Each new row is followed by what is left after taking away its nearest point in the smallest flat space through zero that holds the last named rows.
(in the rows, 128 means zero)

Q562 (3 x 14):
[[109 155 135 123 169 140 126 105 113 122 161 123 127 132]
 [144 183 154 171 170 162 121 102 154 135 175 154 166 128]
 [126 145 116 158 154 174  92 132 126 157 196 132 132 160]]
New rows:
[145 121 167 152 148 115 124 143 133 117 119 140 122 134] -> [136 114 159 144 149 116 120 146 122 118 124 132 112 140]
[144 159 160 116 116 152 138 184 135 117 150 134 106 152] -> [140 159 163 106 117 142 146 179 131 109 139 131 103 145]
[ 82 153 131 104 161 128 132 151 117 129 137 109 147 143] -> [102 143 131 118 136 125 133 164 136 135 119 119 157 139]
[154  90 117 139  93 124 160  91 148 118 103 138 136 133] -> [137 101 113 135 119 138 150  82 132 121 135 130 128 145]
[161 149 138  99 132 133 126 126 102 152 100 152 125 105] -> [158 146 131 101 133 141 117 131  98 159 112 149 121 114]
[ 81 168 131 167 122 133 109 117 153 102 161 143 112 161] -> [ 83 149 128 154 100 114 119 125 153  95 130 139 105 152]

Q687 (3 x 14):
[[152 122 157 120 127 141 120 119 111 101 103 159 122 147]
 [147 104 124 102 134 167 161  97 124  95 125 141  72 129]
 [125 116 115 110 108 140 191 126 172 116 120 135  95 141]]
New rows:
[112 100 106 100 138 158 160 136 112 107 112 153 142 117] -> [106 109 107 110 139 145 143 145 109 119 116 146 162 114]
[114 110 141 112 124 110  98 131 124  98 136 108 159 133] -> [113 104 133 105 121 117 117 127 134  94 138 107 144 133]
[152 110 112 120 113 115 136 156 110 113 116 131 108 133] -> [147 114 108 125 116 109 128 159 108 122 122 123 116 127]
[107 156 140 113 131 147 133 155 106 143 154 125 118 106] -> [112 155 150 110 124 147 139 157 111 135 142 137 119 117]
[160 140 106 153 122 160 147 116 123 131 108  98 107 141] -> [158 147 112 160 120 149 134 125 121 138 105  99 125 144]

Q202 (3 x 14):
[[121 130 132 133 151 124 151 128 146 144 113 131 106 120]
 [160 134 160 122  96 123 140 178 124 122 133 118 129 124]
 [103 130  88 106 142 132 170 135 147 129  96  93 175 127]]
New rows:
[140 133 143 148 118 149 126 123 147 134 102 116  94 124] -> [135 131 128 141 111 153 118 118 140 125 105 109 117 129]
[132 110 150 142 138 161 140 140 131 129  99  86 153 133] -> [132 107 155 151 141 161 120 123 124 129 110 101 137 135]
[119 150 118 126 126 127 109 144 134 143 126  96 121 144] -> [119 149 121 129 128 127 105 140 133 144 128 101 114 144]
[157 149 127 115 122 177 151 104 116  91  94 103 113 114] -> [157 148 130 120 124 177 142  96 113  92  99 111 104 115]
[ 96  92 134 120 120 106 126 123 162 124 155  90  94 117] -> [ 99  92 132 117 111 107 121 126 157 118 159  87 104 119]
[120 146 156  96 110 141 102 117 133 119 118 139 123 129] -> [114 147 150  94 118 141 115 118 141 123 109 134 125 127]

Q794 (3 x 14):
[[141 137 144 106 132 151 122 114 102 154 101 147 123 113]
 [117 146 134 101 144 140 124 120 115 125 148 119 108 112]
 [155 144 153 129  94 136 116 178 161 109 112 134 112  98]]
New rows:
[ 98 112 120 105  97 155 117 157  99 122 133 122 102 103] -> [ 97  96 109 122  96 145 123 150 100 128 126 125 119 121]
[134 125 159 144 131 101 121 143 152 129 121 120 152 130] -> [127 132 160 128 145 109 120 128 135 136 128 118 145 126]
[139 137 123 103 132 152 114 118 158 123 158 156  99 147] -> [143 126 118 115 128 147 117 115 158 129 147 162 111 158]
[143 121 102 123 156 117  99 112 142  99 151 154 118 137] -> [153 122 109 122 149 123  96 115 140 106 135 163 119 132]

Q110 (3 x 14):
[[130 128 121 142 114 117  91 136 127 125 119 168 104 154]
 [125 146 170 131  91 140 130 120 130 121 108 183 130 113]
 [144 136 142 117 126 112  96 127  93 161 120 164 131 160]]
New rows:
[139 133 104 156 136 123 141 104 132 148 154 166  97 113] -> [141 134 108 149 142 125 150 101 127 154 157 155 107 108]
[116 128 104 107 145 125 125 132 106 126 132 115 128 141] -> [112 134 118 111 129 133 130 129 114 116 125 132 127 130]
[137 110 137 167 115 112 124 130 140 129 137 158  81 156] -> [140 112 148 150 128 119 152 122 131 141 144 129 106 139]
[ 98 135 124 130 151 133 123 149 128 106 119 129  95 130] -> [103 140 139 118 153 134 130 143 115 120 118 129 109 127]

Q574 (3 x 14):
[[118 155 107 149 150 152 129 135 160 123 107 132 133 142]
 [146 113 121 144 124 147 148 113  70 142  99 116 129 142]
 [113 115 146 128 120 125 158 127  97 160  80  84 152 132]]
New rows:
[113 157 101 104 145 138 150 130 122 130 176 138 129 111] -> [110 153 105 106 143 139 160 129 110 140 160 125 136 113]
[144 131 130 129 121 116 134 116 128 118 143 140 111 140] -> [134 135 133 130 123 116 141 120 134 125 128 128 120 142]
[141 136 119 139 128  80 123 159 133 119 123 128 127 167] -> [144 132 119 140 126  81 125 157 124 121 121 127 127 168]
[147 127 120 141 105 156 149 104 163 131 135 147  95 109] -> [139 121 132 135  99 147 157 106 158 142 124 131 104 106]
[126 114 126 134 109 138 172 110 139 137 126 124 137 176] -> [127 114 129 126 107 129 162 112 150 130 145 133 131 169]

Q389 (3 x 14):
[[171 107 101 178  91 129  87 156  97 136 119 128 139 173]
 [181 150 122 146 133 138 113 135  87 145 111 137 110 159]
 [147 133 114 151 117  97 112 109  65 125 122 115 121 183]]
New rows:
[100 136 129 148 152 155 155 141 151 110 118 106 104 123] -> [109 133 122 160 144 148 146 141 135 110 116 103 105 140]
[139 115 142 149 135 111 120 120 103 154 137 159  99 127] -> [123 106 143 145 132 111 123 122 121 149 142 157 107 115]
[155 110 120 143  97 104 158 103 152 152 134 113  97  97] -> [160 113 119 145  98 103 157 102 145 153 132 113  95 102]
[ 97 114 114 133 133 140 119  99 112 133 154 117 102 155] -> [109 116 116 133 136 159 118 114 128 141 151 127 101 142]
[117 117  96 145 117  95 145 155 130 147 150 128 128 105] -> [128 133 101 139 129  98 150 149 120 152 145 132 117 107]
[122 142 109 126 100 145 155 157 159 111 118 150 125 144] -> [119 149 110 123 105 132 159 142 141 108 118 145 119 155]

Q764 (3 x 14):
[[119 119 122 132 170 137 183 130  93 150 160 144 106 115]
 [ 73 126 160 110 130 124 146 143 151 121 157 114 113 106]
 [ 99 150 161 114 138 118 187 148 135 129 163 117  91 108]]
New rows:
[114 139 145 116 132 143 137 145 134 129 110 154 101 141] -> [117 132 137 119 132 146 125 140 131 130 104 157 109 144]
[141 119 103 144 140 152 128 123 162 118 143 140 128 129] -> [140 127 110 141 136 148 134 127 167 115 145 136 123 128]
[150 122  87 133 126 120 135 145 154 163 131 181 158 131] -> [132 130 105 124 118 114 141 153 170 156 139 171 150 124]

Q681 (3 x 14):
[[164 162 113 104 135 125 147 112 108 141 138  93 120  86]
 [137 171  84 107 126  95 149 127 116 107 111 100 113 125]
 [177 165 104 101 153 136 126  60 116 115 118 118 167 165]]
New rows:
[117 117 103 135 157 143 145 120 112 113 120 137 110 132] -> [119 113 110 136 157 148 144 121 112 119 125 137 110 124]
[154 100 132 108 147 113 102 123 106 150  96 120 100 160] -> [150  98 134 110 144 111 105 133 106 154  99 118  93 149]
[123 144 129 158 111 103 104 149 135 150 161 100  96 149] -> [136 147 130 154 119 112 100 129 133 151 162 102 110 159]
[127 104  96 112  99 138 103 149 126 141 120 150 153 160] -> [139 114  95 104 100 138 112 149 118 151 128 135 145 133]

Q769 (3 x 14):
[[127 131 124  65 176 152 118 129 133 129 129 128 123 142]
 [118 118 118  90 158 147 127 145 117 102 132 162 123 164]
 [117 119 144 140 162  97 133 130 152  98 117 142 128 139]]
New rows:
[122 125 124 124 124 123 105 104 131 129 107 129 126 134] -> [122 124 122 126 120 125 106 106 127 128 108 133 126 136]
[125 145 170 144 123 112 132 116 128  97 120 149 132 119] -> [130 150 161 120 120 135 127 115 117 112 126 142 131 117]
[124 122 143 122 161 140 131 130 154 127 119 132 117 120] -> [126 122 135 136 132 147 133 133 138 132 124 136 118 119]

Q316 (3 x 14):
[[153 125 133 123  93 140  93 138 110 107 108 165 130 145]
 [123 116 171 106 146 107 159 127 111  87  95 141 160 145]
 [119 110 138 110 126  95 117 123 115 131 121 127 103 150]]
New rows:
[124 126 110 138 118 137 133 126 122 134 140 136 135 109] -> [120 119 119 129 121 124 135 124 116 129 133 137 132 118]
[129 130 106 147 130 145 118 133 118 106 145 176  99 121] -> [116 125 116 141 148 130 138 128 119 105 144 164 102 122]
[138 124 124 124 123 127 145 135 125 128 122 120 122 135] -> [139 125 122 126 121 130 143 136 126 129 123 121 122 134]

Q317 (3 x 14):
[[119 116 174 102 142 102 111 142  76 133 135 105 153 120]
 [119 104 156 131 147 117 173 112  89 130 109 119 128 153]
 [129 126 170  91 134 113 153 122 150 196 124  95 146 113]]
New rows:
[158 136 159 157 122 110 169 162  99 143 106 134 124 133] -> [162 148 143 157 112 116 145 171 117 139 116 140 123 121]
[124 115 125 158 150 144 156 140 132 137 122 155  89 140] -> [124 121 138 140 148 135 127 155 127 145 135 145 103 122]
[116 129 120 114 114 133 159 146 127 102 144 113 119  80] -> [115 126 122 116 116 133 166 143 125 102 141 113 118  84]

Q247 (3 x 14):
[[142 136 147 136 103  85 110 135  85 104 121 148 109 150]
 [108 149 107 132 113 104 151 117 107 165 148 138 112 141]
 [150 101 113 108 135 123 113 122 121 133 127 129  98 164]]
New rows:
[118 173 103 121  99 104 104 146 142 117 103 116 118  94] -> [126 157  92 109 109 113 100 142 149 124 104 111 108 106]
[138 124 117 152 125 141 113 117 155 132 104 142 137 158] -> [131 135 119 158 118 134 119 117 149 135 107 145 140 154]
[110 140 103 151 127 138 106 147 135  90 141 152  99 148] -> [104 142  99 151 131 147 113 145 144  97 144 148 105 141]
[126 139 116 123 100 134 116 113 156 155 119 147 125 138] -> [131 139 127 126  99 133 109 118 155 140 113 148 130 134]

Q432 (3 x 14):
[[120 135 144 138 103 139 118 160  88 117 113 139 109 135]
 [113 100 149 112 108 128 133 129 139 140 148 116 110 111]
 [118 106 134 144  94 122 167 144 135 105 113 140 101 118]]
New rows:
[140 152 149 126 118 133 109 133 132 154 105 139 149 117] -> [138 142 148 128 112 128 125 130 145 150 105 140 144 111]
[153 107 128 112 160 129 100 118 147 113 152 115 149 100] -> [149 109 132 127 140 132 110 139 128  95 134 128 134 104]
[131 149 111 101 101 103 148 106 116 114  96 123 116 138] -> [128 147 118  90 104 106 135 103 115 126 108 115 118 136]
[161 132 130 116 142 117 155 129 156 116 104 123 104 126] -> [157 137 142 107 141 125 132 136 137 127 111 118 103 129]
[129 144 154 157 134  98 147  97 138  97 128 111 139 109] -> [125 148 166 150 130 106 128 106 120 105 133 108 136 111]
[128 135 126 138 161 116 145 136 145 153 118 118 134 104] -> [123 136 135 139 150 121 138 149 128 151 115 120 125 106]

Q29 (3 x 14):
[[136 113 130 126 121 113 128 117 131 155 134 131 120 110]
 [146 128  97 112  82  70 146 111 100 136  97 160 112 131]
 [141 134 146 119 148 107 115 134 148 114 108  90 127 180]]
New rows:
[127 128 118 127 162 149 124 111 141 109 136 133 101 134] -> [132 125 112 123 152 135 127 105 136 116 131 140  96 131]
[130 132 120 134  96 109 128 104 123 127 133  88 130 124] -> [122 136 120 139 101 126 128 109 122 119 139  89 135 120]
[127  90 125 127 109 131 123 120  83 140 137 135 129 128] -> [126  95 133 127 122 137 117 126  91 129 134 120 133 145]
[130 132 120 134 117 145 136 120 133 128 130 123 112 113] -> [133 134 122 131 119 138 134 121 136 125 124 116 111 124]
[113 124 156 141 112 155 112  81 116 158  80 134 129 140] -> [110 128 155 142 114 161 112  84 115 151  80 134 132 143]
[119 124 123  81 132  80 157 128 139 116 124 139 122 158] -> [106 120 129  92 143 114 155 132 143 121 147 142 129 132]
